The rows of a group lie close to one hidden flat surface of 10 dimensions, which passes through zero. Surfaces can cross.
In the rows, zero is written as 128.
Some rows, each with its group after it:
[ 55  92 174 104  75 164 132 197 139 120 123 134 142 101  89 138 184  90
 119 172  86 109 119  98 135] => J_483
[151 115 159 117 165 138 128 211 169 155 170 151 104 133 119 178 149 120
 111 113 113 124 153 139 117] => J_83
[132 125 149 112  99 147  81 144  60 112  84 125 129  98 212 152 104 162
 137 141 119 120 156 102 103] => J_54
[107 108 111 131 144 101 108  81 138 135 111 114 102 126  53 108 127  98
 112 117  61 117 138 114 125] => J_406
[128  84 214  91  63 166 124 174 120 118 115 155 154 167 107 155 108  46
  94 155  79 109 138  95 143] => J_83
[ 90 134 107 140  89 178  75 155  84 137  85 105  86 103 164 143 134 145
 119 119 129 116 156 116 150] => J_90
[113 155 108 169 174  73 176 200 171 134 157 138 138 112  95 132 212 165
 124 143 154 144 132 127  97] => J_14
[118 145 114 104 167 177  74 137 179 161 200 127  99 118 100 150 153 108
 135 104 111 136  73 190 160] => J_14
[151 121 108  88 190  50 114 163 123 102 173 110 156  73 139 126 145 159
 154 140  87 112 150 145  61] => J_90
[125 149 157 147 106 141 107 142 134 157 148 159  65 133 177 155 117 188
 142 104 193  98 176 144 149] => J_715
[ 68  57  98  74  85 137 128 110 102 117  96  80 123 117 118  64 115  89
 158 114  74 104 159 139 114] => J_197
[110 117 110 138  86 194 123 149 123 105 106 106 172 122 158 173 122 132
 183 153 165 148  94 155  83] => J_25
[131 119 145 109 127 145 131 112 128 136 119 131  70  97 188 120 130 169
 118 116 155 113 131 122 155] => J_83
[ 89  97 143 107  77 153 148 155 125 121  90 115 148 139 124 143 135  97
 153 151 117 125 128 109 101] => J_197
[118  82 142  85  75 144 125 180  99 120 119 121 105 118 177  97 122 130
 123 112 128 101 182 132 144] => J_14
[130 134 119 129  77 172 157 131 143  96 131 118 166 126 151 134 142 124
 155 155 191 151  53 159 130] => J_54
[165 153 161  83 131 121  50 176 114 138 191 152  99 106 195 147 134 151
 124 116 133 102 135 166 149] => J_715
[166 104 129  73 162  52 159 134 137 122 168 114 119 129 119 104 125  94
  99 128  98  92 153 114 144] => J_483
[138 130 105 108 117 150 104 113  93 120 122  96 130 122 170 159  92 121
 136 137 140 114 131 120 149] => J_483
[122 102 155  80 136 167 142  83 168 142 199 127 138 151 104 153  72  88
 158 126 149  95 107 154 169] => J_483
[ 91 142  45 132 159  83 103 142  84 123 164  72 145 104  86 104 123 111
 114 131 101  98 180 124 161] => J_90
[105 140 159 178 129 149 134  66 149 156  69 170 101 155  88  90 140 140
 111 109 107 167 106 107 131] => J_483
[154 150 142 147 149 124 167 119 169 133 164 155 178 175  76 138 126  92
 121 136 143 155  81 138 140] => J_54
[166 193 131 154 105  72  88 101 130 146 132 153  76 152 110 117 147 120
  85 124 145 115 117 124 166] => J_406
[163 143 137 146 145 126 107 133 131 122 153 136 145 148  74 149 120  79
  69 138  93 133 113 110 162] => J_197
[ 74 110  87 131  68 110 125  70 102 100  92 101 133 109 132  65 111 158
 188 122 140 115 142 151 101] => J_715
[115 132  93 155 183 214 125 109 157 160 109 113 118 131 123 167 125 139
 145  99 129 175  89 145 118] => J_715
[ 89 167  84 214 129 151 115 142 110 140  58 114 115 113 146 186 150 197
 161 140 169 155 148 105  71] => J_14
[103 114 164 122 109 233  86 104 108 122 147 144 154 128 118 143  75 105
 118 126 111 134 104 136 187] => J_83
[132 130 135 121 162  72 156 177 152 129 147 126 123 114  94 148 178 111
 105 153 112 113 134  97 115] => J_483
[111 144 129 134 118 110 129 160 104 108 184 126 178 137  94 141 108 105
 114 157 136  99 159 113 168] => J_14
[113 122 110 141 115  93 129 111  99 105  58 106 110  88 133  97 158 147
 102 151  96 135 124  82 110] => J_90
[101 108 124 129 160  97 141 168 121 111 141 104 162 103  55 171 139  81
  91 176  68 104 151  69 125] => J_83
[134 116 130 117  76 127  89 213  95 112 137 131 189 166  94 118 132  52
 114 134  72 136 144 149 104] => J_83
[134 165  90 167 205  90 104 120 147 151 193 141 163 165  29 104 123 104
 113  96  83 150 137 162 134] => J_83
[159  95 103  89 175  80 158  94 150 128 176 113 130 144 115  83  91 120
 151  88 115 112 157 168 112] => J_25
[115 156 155 145 113 107 147 144 119 111 127 160 157 125  98  84 178 114
  72 158 113 148  98  92 162] => J_14
[131 114 129 125 136 125 135  81 102 115  92 134 180 146 107  75 105 105
 128 123  75 162 116 116 103] => J_54
[138  96 134 110 127 150 137 103 181 145 108 135  77 133 142 114 138 144
 160  89 124 144 103 170  90] => J_406
[162 134  82  96 133 125 102 153  88  94 170  86 145  93 144 110 127  95
  65 141 113 112 109 128 198] => J_197
[177 104 146  74 154  64 159  83 154  98 216 115 151 126 111 159  64  97
 141 156 147  68 129 138 147] => J_90
[104  95 118 119 102 163 146  98 121 135  84 111  83 117 163  77 125 154
 134  95 140 129 143 133 141] => J_715
[140 117  96 135 124  98 142 130 120 103 122 104 196 153  91 132 106  94
 156 144 112 139 129 137  72] => J_25
[139 148  99 121 129 141 126 111 120 110 166 112 160 118 160 137 105 147
 164 139 184 130 100 163 139] => J_406
[129 135  97 128 127 188 131 133 136 133 116 105 110 105 165 142 146 138
 123 127 161 150  81 139 152] => J_197
[119 103 144 150 134 149 166  64 187 144  91 149 132 172  69 106 121 113
 160 100 103 167  93 149  81] => J_197
[150 105 129 122 158 133 159 169 110 101 140 111 186 115 142 188 106 125
 130 162 128 128 142  97 103] => J_25
[126 122 134 116 145 119 174 131 167 124 131 133 122 104 138 111 175 158
 138 135 149 144  89 132 105] => J_483
[ 84 126 143 172  79 178 121 132 125 130  63 138 149 153  70 158 136  88
 128 154  98 151 108 101 110] => J_54
[149 191 134 159 125 134 139 144  88 111 143 148 165 123 206 132 131 182
 115 150 219 147 107 114 169] => J_406
[100 124  90 151 136 112 149  72 136 124  92 111 134 120  98  89 133 143
 153 122 121 145 116 129  96] => J_715
[133 104 144 119 134 148 139 156 162 135 119 135 149 153  89 163 142  87
 142 131  90 150 110 141  80] => J_715
[148 163  97 132 165 116 100 133  62 109 145 122 200 132 140  87 111 116
  97 127  99 156 126 121 148] => J_54
[160 180 129 157  54 142  73 116 105 123 132 150 186 198 127 133  90  95
 160 126 160 153  93 177 114] => J_25
[ 96 173 138 134 170  82 174 121 146 157 175 132 126 128 154 170 132 183
 184 152 217  88 158 110 133] => J_197
[107  95  93 112 150 146  89 138 142 163 140  92  81 129 120 169 101 124
 172  93 105 101 190 159  98] => J_14
[187 148 193 129 163  96 127 154 106 135 106 180 149 149 163 133 133 137
  92 128  93 156 136  88  97] => J_54
[188  98 116  83 128 119 155  94 123 131  65 103  79 126 212 101 124 144
 126 104 134 145 110 123 102] => J_483
[147 127 149 138 146 102 159 218 190 153 168 148 132 176  57 182 171  73
 106 140 116 129 139 129 111] => J_54
[127 110  73 161 143 153 125 125  75 105  69  86 179 115 151 146  91 152
 156 131 112 165 149 115  61] => J_25
[147 157 140 165 158 110 129 201 121 145  83 158 145 149 112 129 193 121
  74 128  77 182 130  92  89] => J_54
[131 158 144 143 139 146  95 120 139 157 193 147 136 175  98 181  75 109
 142 115 149 107 150 149 162] => J_83
[111  98 136 113  77 111 151 119 132 124 114 123 164 179  71  93 110  62
 143 128 100 121 137 134 113] => J_406
[123  94 122 106  95 159 155  58 133 135  80 117  51 119 178  61 122 154
 119  87 159 127 109 135 167] => J_90
[117 141 120 170 118 198 101 106 133 129 136 125 175 162  70 191  90  82
 137 145 129 151  91 134 142] => J_197
[ 87  59 112  99 104 123 204 114 163 106 152 113 170 150  92  62 110 108
 187 109 132 121 147 172  97] => J_14
[162 146 135 153 107 130 137 125 114 101 121 140 212 172 117 155 102 102
 148 157 146 160  95 136  86] => J_25
[136 126 130 110 118 143  99 160 111 127 103 122  76  86 194 122 155 167
 108 115 126 125 134 125 132] => J_406
[107 158  95 197 211  96 135 116 184 169 129 131 122 145  40 189 145 149
 159 122 117 142 145 127  68] => J_90
[132 166 103 151  97 127 144 107  88  91 120 108 182 123 129 115 127 112
  99 176 166 136  83  96 177] => J_90
[ 94  90 100 122 141 147 156 122 183 143 145 111 134 147  87 129 122 118
 194 105 127 133 127 180  79] => J_14
[172 158 152 123 110 112 146 127  93  90 139 145 163 117 190 116 119 146
 105 160 180 131 101 109 162] => J_14
[111 128 130 145  91 141  76 127  84 102 126 127 176 138 104 142  85 103
 138 140 100 119 154 127 118] => J_197
[142 157 125 146 126 115 142 146 118 112 150 133 183 146 106 144 130 104
 117 161 147 140 104 114 143] => J_90
[ 98  83  77 103 120 101 158 117 119  98 133  81 166 118 100  88 110 108
 164 133 107 110 149 143 103] => J_14
[150 140  75 139 128  76 146 183 144 130 110 108 130 135 145 115 183 150
 171 118 147 147 134 169  40] => J_83
[108 128  83 117  98 138 114 112 140 120 154  98 153 139 109 119 112 111
 189 121 149 126 108 184 107] => J_25
[126 119 107 116 148 165 103 117 125 137 181 108 140 135 140 163  64 131
 170 102 151 105 157 168 140] => J_25
[151 157 143 164 134  82 159 101 183 150 146 162 138 195  59 139 128  97
 134 128 145 137 115 138 113] => J_406
[ 97 173 124 160 117  64 128 105 156 144 101 145 101 138  51  80 200 113
 101 138 103 133  92 111 138] => J_25
[102 134  76 140 145 145 116 157 130 158 144 118  99 146  79  58 167  99
  76  76  89 147 138 146 188] => J_54
[ 84  94 142 124  78 210 130  49 137 116 119 134 172 156 100  96  69 102
 184 116 130 146  82 168 133] => J_483
[143  82 185  89 120 151 114 122 165 162 110 162  43 137 135 109 133 124
 105  83  82 121 139 138 131] => J_406
[106 141 118 126 154 148  68  39 140 140 143 139 145 132  77  93 104 118
 171 100  75 151  79 175 111] => J_715
[106 113 116 120 160 136 153  86 160 168 118 117  71 135  98  91 135 111
 103  98 104 125 122 112 175] => J_197
[142 135 102 128 154  59 141 124 133 137 114 122  86 118 130  76 164 150
 111 106 114 126 150 123 112] => J_83
[114  77 155  99 116 140 164 144 178 144 121 147 103 141 113  90 157 121
 148  98 101 133 134 155  92] => J_483
[141 174 128 180 154  77 108 127  94 145  65 134  99 126 104 138 158 124
  48 146  88 134 149  38 145] => J_483
[179 148 157 121 181  78 132 146 172 140 173 149 103 124 112 170 148 130
 104 133 129 116 122 124 126] => J_406
[172 156 173 128 144  92 152  73 153 119 164 174 156 156 116 106 109 126
 119 137 153 137  80 135 145] => J_715
[118 112 167 119 155 162 120 145 170 172 124 179 114 159 131  92 152 147
 164  66  87 166 131 175  74] => J_90
[111 162 146 185  63 118 154  63 118  99  87 156 163 141 134 114 120 169
 175 159 202 148  94 128 102] => J_715
[137 126 134 131 159  90 145 160 170 144 164 139 135 149 100 170 128 131
 161 127 130 112 156 143  81] => J_197
[105 129  91 141  71 139 103 106 115 140 118 104 138 177 117 130  89 101
 197 107 150 120 146 175  96] => J_83
[138 151  94 150 169 102 143 141 121 119  78 115 134  93 125 108 191 145
  88 146  93 172  88  90 103] => J_715
[174 129 134  85  91  72 117 165  69  80 141 117 162 118 167  88 130 101
  90 153 117 112 136 117 143] => J_25
[130 109 130 119 191  85 164 152 133 110 157 118 181 114  71 146 124 100
 106 162  74 120 145  88 112] => J_406
[153  84 169  72 157  72 110  73 134 112 132 135  79  78 149 113 103 160
 135 121  77  90 153 123  98] => J_90
[ 78 193  96 207  99 154 107  75 112 113 118 118 150 117  75 150 134 124
 109 177 175 134  77  93 197] => J_54

New rows, each followed by its group:
[145 155 140 123 102  77 113 147  83  97 152 135 158 113 140 122 128 125
 104 167 144 101 139 106 154] => J_715
[ 99  88 155 107 104 144 179 138 187 133  80 138 103 118 116 111 190 121
 141 135 116 145  82 126  91] => J_25
[153 143  80 144 186  57 137 152 138 135 101  95 106 101 132 169 167 157
 130 138 115 131 151 108  58] => J_14
[137 155  97 170 140  99 107 142 162 168 111 138  99 166 101 140 158 146
 167  89 133 149 144 167  61] => J_25
[163 126 115 104 117  98 101  88 132  88 100 109 108  75 136 104 159 125
 109 151  97 136  58 133 110] => J_406
[ 78 110 130 136 120 135 120 143 136 139 125 122 124 124  77 126 145 106
 131 132  88 116 147 123 123] => J_483
[126  95 109 132  82 167 113 109 120 118 106 137 148 159 145  68  92 136
 176  75 124 158 139 195  84] => J_483
[130 149  98 144 153 155  73  68 120  93 126 102 147  68 108 184 114 136
 127 165 106 139  54 127 124] => J_406
[134 164 126 146 125 141 107 127 105 115 127 135 152 117 147 150 133 140
 121 150 148 142 102 118 142] => J_715
[124  89 164  87  97 147 156 132 114 100 117 127 148 118 137 109 124  97
 108 151 106 120 112 105 151] => J_25
[130 144 196 144 139 149 146  64 131 140 111 176 105 131 121 108 117 136
  69 134 124 139 101  72 199] => J_25
[176 131 168 107 139  74 143  98  91  91 111 149 178 119 168 124  98 139
 128 163 117 129 120  91  93] => J_54
[122 153 146 181 135 155 129 156 127 122 126 134 190 145  85 221 117 109
 129 179 138 144 115  94 108] => J_25
[114 122 124 135 112  92 109 177  86 128  82 118 105 110 124 122 156 116
  79 138  77 109 185  72 128] => J_14
[118 117 128 104 106 150  63 164  65 129 105 109 109  95 196 164 102 157
 142 127 117  99 189 117 112] => J_54
[153  98 170  70  89 127 131 133 164 110 158 152 148 144 161 115 123 120
 189 120 140 127  92 195  74] => J_715
[135 135 125 169 135 148 123 112 134 150  81 123 122 151 133 207 104 144
 162 131 145 139 142 114  71] => J_14
[119 104 160 124  96 133 155 103 147 106 130 163 174 159  97  63 123 105
 145 114 112 154 102 158 110] => J_483
[137 116 152 127 167 136 161 131 110 110 122 128 150  99 147 151 112 139
  93 154 123 127 134  75 146] => J_25
[111 118 100 143  82 151 129  77 102  96  77 110 188 142 113  90 102 110
 160 137 117 159  89 143  95] => J_25
[155 126 141 111 119 111 139  66 117 112  89 130  72  88 193  98 129 178
 102 128 151 121 107 104 153] => J_90
[107 108 165 136  57 184 133 186 120 147  43 152  93 145 186 117 169 145
 134 108 136 154 139 121  97] => J_406
[168  96 141  96 124 135 142 107 147 140 121 133 101 160 158 116  98 115
 143  90 130 132 135 153 108] => J_483
[165 174 127 143 140  65 124 104 139 160 161 154 101 176 126 124 119 130
 135 103 170 109 153 148 139] => J_83
[131 149 120 143 138 100 116 119  72  95 116 121 223 133 100 129 101  91
 114 170  90 143 122  92 116] => J_54
[152 142 105 136 172  97 152  54 168 137 192 112  98 135 105 169  73 137
 137 130 188  85 134 134 178] => J_90
[123  94 124  73 110 173 136 148 141 125 138  79 134 118 155 221 107  87
 166 166 149  94 103 124 124] => J_483
[115 145  82 143 128 130  68  91  69 119  84  84 142 106 112 153 102 108
 116 151  85 123 130  94 131] => J_14
[129 143 119 134 106 137  80 124 123 152 176 139 159 200  74 122  77  71
 154  92 115 121 153 185 140] => J_83
[137 114 176 113 112 120 172  80 124  98  97 153 152 121 123  72 132 112
  83 155 109 144  77  74 163] => J_25
[ 83 115 137 160 134 122 182 132 122 141 101 136 178 177  59 103 119  96
 127 131 105 141 168  91 119] => J_406
[105 132 151 174 120 152 117 159 143 170  60 154  73 139 121 159 167 150
 119 108 112 142 161 100  99] => J_14
[154 128 148 134  99 109 104  82  57 111  66 120 137 138 151 142  73 109
  93 155 104 113 152  63 138] => J_14
[ 96 150 129 135  96 138  73 139  59 110 118 123 148 102 109 108 131 100
  68 157  91 114 135  86 193] => J_14
[151 129 104 113  95  76 111 134 112  91  92 104 120  87 141 101 175 119
 106 156 107 132  91 124  99] => J_406
[ 92 143  66 178 155 122 133  91 121 133 114  95 144 124 107 152  96 163
 174 124 158 127 158 128  96] => J_14
[117 141  74 124 138 104 107 126 133 132 172  98 124 124 117 126 123 131
 169 115 143 108 144 176 126] => J_25
[169 140 173 148 131  67 174 122 125 124  90 160 130 149 128 122 139 131
  89 147 129 134 139  71 117] => J_14
[200 153 122 167 164  78  94 171 138 117 132 159 110 112 146 130 159 186
 109 103 119 161 142 161  62] => J_197
[138 112 120  73 128 117 109 109  85 113 167 114 131 114 161  72  88 118
 112 110 110 101 152 139 178] => J_54
[110  97 124  75 132 108 166 141 149 116 133 100 105  80 149 103 171 133
 129 142 121 111 107 119 129] => J_483
[111 159 176 166  83 138  92 151  96 110 150 193 153 135 115  67 138 149
  92 119 124 140 141 140 172] => J_483
[140 103 170 118  92 123 171 191 177 124 143 145 150 173  68 159 159  54
 111 155 117 124 111 124 115] => J_54
[126 134 124  96 114 157 163 148 121 119 152  97 157 124 138 158 137  73
  90 180 162 111  73  88 204] => J_197
[163 156 171 161 128 118 152 171 163 136 115 156 120 146 132 213 154 131
 106 162 170 133 115  94 109] => J_90
[132 167 159 169 179 165  98 165 121 150 137 155 118 110 137 211 132 165
  93 143 134 133 141  84 150] => J_406
[174 184 125 159 100 101 105 121  71  92 110 140 201 149 147 121 117 121
 106 159 144 159 103 114 125] => J_25
[132 152 151 157 169 103 170  66 167 144 134 142 109 132 112 174 111 156
 135 146 173 114 116  92 136] => J_83
[122 125 163 115 106 151 100 153 111 160 104 137  36 105 194 162 132 161
 108 116 149  90 178  99 161] => J_83
[ 90 125 162 125 111 136 138 116 135 124 135 138 139 121  77 137 136  87
 100 165 108 110 108  87 178] => J_25
[128 135 158 161 122 110 156  95 120 122 130 150 170 172  80 145  83 103
 119 149 136 120 150  92 142] => J_14
[102 131 151 124 105 130  60 124 147 151 119 158  88 132 121 124 141 147
 181  94  95 123 139 179  72] => J_715
[103  92 115  88 127 150 163  69 139 123  73  74 126 108 120 143 125  89
 143 168 110 119  73  88 126] => J_483
[ 99 135  98 146 151 137  97 127 116 147 127 109 114 123 117 155 118 142
 145 119 115 120 165 132 115] => J_54
[160 136 162 131 121 128 124  99 176 169 136 173  82 190 121 103 123 130
 141  73 137 144 121 175 119] => J_25
[138  90 138  89 126 119 158 186 161 138 132 136 125 150 135  93 163 109
 140 100 109 138 136 160  91] => J_90
[133 153  92 117 127 123 138 153  96 102 148 116 179 115 164  66 152 137
 120 132 149 154  94 149 149] => J_90
[117 141 144 157 100 122 145  76  93 106  87 144 163 140 111  89 109 120
 100 147 125 139 114  85 153] => J_14
[102 114 162 134  71 146  94 133 130 141  98 153 111 148 120 131 129 126
 156 117 111 118 146 144  95] => J_715
[155  86 158  68 114 136 122 170  99  87  94 122 111  54 202 104 163 139
  81 148  87 131 108 100 124] => J_406
[145 104 127 110 117 139 155 111 158 108 138 113 139 123 148 153 112 134
 177 136 164 124 101 160  94] => J_90
[104  58 120  67 128 126 141 166 117 116 157  91 149 119 107 112 102  83
 137 126  76  91 186 132 126] => J_406
[142 144 188 164 108 116 155 129 114 136 108 173 119 159 137 136 112 142
  91 132 154 126 165  82 151] => J_14
[120 130 156 142 130 170 159  89 169 149 108 148 121 161 118 135 125 127
 143 118 147 152  83 130 130] => J_197
[122 125 158 134 113 149 147  97 145 156  93 165  86 156 150  82 128 147
 128  88 144 147 128 135 137] => J_406
[137 137  72 121 181  58 129 105 138 104 183  89 161 101  70 146 121 111
 138 151 112 103 119 142 117] => J_406
[141 172 115 160 212  81 106  98 167 169 138 139  92 133  57 162 151 124
  94 121  88 133 121 108 131] => J_14
[107  92 203  78 130 157 165 132 191 148 179 153  91 129 104 143 132  95
 108 137 129  88 111 115 187] => J_25
[116 156  81 163 154 115  96  96 105 136 107  99 123 115 117 165 112 142
 138 135 124 122 146 110 118] => J_14
[150 107 164  91 157  89 112 129 102 133 159 143 162 160  95 122  79  73
 104 121  59 108 184 108 129] => J_54
[ 94 101 131 124 159 147 152 107 156 153  89 127  63  95 132 106 159 167
 119 104 111 136 136 110 129] => J_25
[102 120 133 118  59 136 118 188 115 106  81 117 124 105 144 120 190 112
 122 156 115 132 108 109 107] => J_25
[120 158  91 153 181  82 142  85 123  98 132 124 214 110  83  93 143 141
 158 153 105 171  85 136  68] => J_90
[115 150 153 169 126 104 112 107 127 172  61 160  59 157 101 108 150 134
  88 109  95 132 159  81 132] => J_83
[ 98 122  53 110 100 139  95 117 107 116 139  75 127 108 154 110 115 139
 181 116 151 111 137 179 122] => J_406
[124 137  85 129  84 121 134 134 136 131 111 110 104 138 173  95 150 155
 180 104 183 136 125 184  96] => J_406
[183 128 173  89 130 144 143 124 124 112 180 153 136 133 197 124  88 140
 117 121 176 121 113 144 176] => J_25
[ 91 152 111 178 123 156 107 149 127 137 101 125 149 132  84 172 146 122
 138 147 123 148 122 114 108] => J_14
[125 133 123 141 111 110 132 105 111 118 108 128 153 148  99 108 124 103
 119 141 114 134 119 113 124] => J_83
[153 115  68  99 203  73 163 177 150 121 190  79 141 104 122 149 146 127
 130 134 129 117 146 138 108] => J_715
[144 187 120 165  90 147  86  98 124 132 151 149 164 172 128 144  97 124
 168 126 185 148  86 178 129] => J_25
[127 173 132 174 123 111 132  51 122 148  90 157 108 149 110  71 130 149
 101 111 140 151 105 110 160] => J_406
[120 161 144 177 126 188 115 101 134 152 105 157 128 153 120 131 131 141
 122 112 145 167  90 132 153] => J_54
[ 88 101 128 128 103 158  96  92  98 157  61 127  50 119 150  77 118 150
 115  78  91 118 177 112 147] => J_14
[115 142 100 144 151 149  91 149 130 156 146 123  87 122 142 142 131 160
 140  92 139 126 159 157 132] => J_83
[144 139  70 159 112 158  74 121  92  80 130  98 186 106 119 141 106 123
 137 139 119 161  92 165 109] => J_197
[ 45 105  84 158 149 158 105 135 108 173  98 100  96 125  84 122 118 137
 143  93  82 112 214 113 124] => J_406
[118  72 141 114  69 160 178 148 138 108  71 120 147 140 170 122 127 136
 186 124 148 147 129 148  56] => J_14
[140 114 142 119 153 100 144  40 141  99 132 135 164 120 106 114  94 133
 157 141 108 132  92 131  99] => J_90
[118 120 157 148 176 137 152  83 148 146 101 159 111 126  95 112 130 142
  99 113  86 150 118  92 132] => J_406
[136  91 106  85 124 165 131 185 106 130 122  92  77  87 212 115 144 149
 107 102 138 118 159 131 154] => J_715
[138  95 133  91 143 111 116  87 143 121 146 114  91 100 139 137  97 148
 150 120 118  92 151 139 113] => J_90
[ 77 149 123 139 142 165  70 123 127 163 186 134  91 117 108 153 100 144
 129 102 136  93 176 143 195] => J_483
[ 95 108  93 140 102 117 185  82 173 105 108 104 142 128  67  94 151 105
 152 143 137 141  71 137 112] => J_54
[150 185 129 170 164 119 110 149 131 151 146 149 107 129 145 165 141 175
 112 120 167 134 141 125 138] => J_483
[131 104  92  89 154 147 123 108 127 116 168  94 161 120 114 117  99  96
 147 117  99 132 101 162 130] => J_715
[138 115 132 129  94 178 176 140 165 143 120 136 126 178 138 115 138 107
 137 109 179 152  92 158 144] => J_90
[102 147  82 162  60 128  73 169  90 141  74 106 121 158 131 131 138 120
 161 118 127 134 169 147  80] => J_83
